The rows are grouped in 2 different ways at once. Each group adds its own fixed numbers to the row, and there is some noise. The rows also spread widely along 2 directions, which tell nothing about the answers.
In the rows, zero is written as 128.
Some rows, each with its group in each grouping after it:
[122 109 146 147 120 152 103 129 104 157 114 101 148 155 112 107] | q_676 q_145
[121 140 100 146  98 225 134  72 134 164 127 110 149 155 150 121] | q_857 q_473
[109 113 117 121  96 139 161 104 146 159 119 125 155 143 135 141] | q_821 q_311
[158 123 129 128 117 123 130  96 130 117 120 135 138 125 122 129] | q_857 q_281
[106  93 123  96 134  87 142 114 147 126 104 159 158 120 113 156] | q_821 q_311
[124 128 134 119 137 115  86 126  91 113 111 119 147 120 100 100] | q_676 q_281
[122 145 142 103 143  92  78 128 148 115  86 187 199 123 127 143] | q_758 q_231
[108 160 123 135 107 159 102 124 136 144  80 155 185 146 134 128] | q_758 q_231
[104  55 125 119 125  98 137 145 157  95 146 139 136 121 167 128] | q_821 q_473
[114 127 152 197  94 153 135 105 101 145 147  75 121 132 140 109] | q_676 q_553
[118  93 209 171 106  55 116 149 163  82 161 153 126  99 190 137] | q_758 q_553
[146  79 167 106 156  61  77 141 106 108 110 156 145 109 105 123] | q_676 q_145
[108 155 134 161 126 151  98  95  96 136 121  96 148 139 107 109] | q_676 q_553
[ 91  99  92 152  92 180 180 128 145 159 105 111 144 154 148 129] | q_821 q_231
[123 125 148 144 139 103  99 107  98 116 117 121 153 109 117 122] | q_676 q_553

New rows, each followed by its group in each grouping:
[106 200 118 102 115 153  82 101 139 168  84 163 203 160  98 126] | q_758 q_311
[124  93 162 154 105 109 123 143  94 106 130  89 127 122 128  95] | q_676 q_281
[110  73 173 167 109 114 131 145 105 106 162  83 119 116 184  99] | q_676 q_473
[ 98 116  85  95 144 138 121 110 137 133  78 168 180 126 102 142] | q_821 q_231
[ 99  72 114 133 108 132 163 132 147 131 111 133 156 131 149 136] | q_821 q_231
[115 115 136 152 125 135 110 117  99 132  90 119 162 127 124 115] | q_676 q_231
[105 112  88 106 132 148 135 112 140 141  85 153 176 139 114 137] | q_821 q_231
[101 160 148 173 100 146  98 118 148 134 135 137 156 141 141 132] | q_758 q_553
[103 141  91  93 122 157 139  83 135 167  94 137 171 151  98 132] | q_821 q_311
[106 133 175 186  95 117 121 141 156 125 150 132 144 127 172 132] | q_758 q_553
[113 113 113  89 136 105 137 111 147 138 100 154 167 129 107 142] | q_821 q_311
[116 143 112 116 145 169  80 110  93 165  86 121 175 167  77 116] | q_676 q_145
[123  62 151  94 136  47 142 127 144 109 118 173 150 106 136 150] | q_821 q_311
[158  80 146 145 126 106 131  99 138 116 103 152 159 106 154 148] | q_857 q_231
[ 93  89 106 145  96 171 161 131 149 124 147  99 126 142 161 117] | q_821 q_473
[107 147 135 137 111 145 113 131 142 137  92 147 188 137 144 120] | q_758 q_231
[115  54 143 152  90  92 175 160 150 110 168 106 103 118 166 118] | q_821 q_281
[104 156 124 134 102 169 105 131 139 154  83 142 187 158 134 131] | q_758 q_231
[119 116 158 104 139  81  64 149 148  94 119 174 176 114 157 128] | q_758 q_473
[107 159 123 104 132 134  79 125 149 131  74 181 208 139 109 137] | q_758 q_231
[139 112 141  98 171 107  65 122 103 131  88 152 170 132  88 121] | q_676 q_145
[119 150 137 103 139 104  73 129 135 125  69 182 211 124 121 139] | q_758 q_231
[119  82 117 117 136 134 134 133 149 144 117 133 144 153 121 140] | q_821 q_145
[ 99 113 106 137 121 145 145 105 151 133 131 133 147 127 126 142] | q_821 q_553
[129  54 178 167 106  75 134 153  97 109 124 107 142 102 175 114] | q_676 q_231
[107 118 171 163  95 114 123 152 142 119 104 145 171 130 177 129] | q_758 q_231
[ 91 187 121 145 119 177  82  98 140 144 108 148 174 149 106 128] | q_758 q_553
[113 122 156 150  95 142 132 112  89 162 123  87 145 135 129 114] | q_676 q_311
[112  77 112 112 135 101 135 133 144 114  90 156 164 116 132 150] | q_821 q_231
[106 140 112 138 121 177 100 112  87 137 115  94 149 147 132  93] | q_676 q_473
[109 147 142 120 124 144  84 129 148 121 116 146 177 139 158 122] | q_758 q_473
[103 149 130 124 123 134  90 124 142 132  79 164 194 141 130 131] | q_758 q_231
[135 126 128  90 169 107  51 118 103 130  89 152 172 131  72 121] | q_676 q_145
[116 108 141 126 139 130  93 124  99 107 124 111 150 118 140 107] | q_676 q_473
[ 96 138  61 108 123 192 137  94 136 166  78 131 184 166  98 142] | q_821 q_231
[138 111 120 155 110 155 141  80 133 137 103 132 156 134 142 148] | q_857 q_231
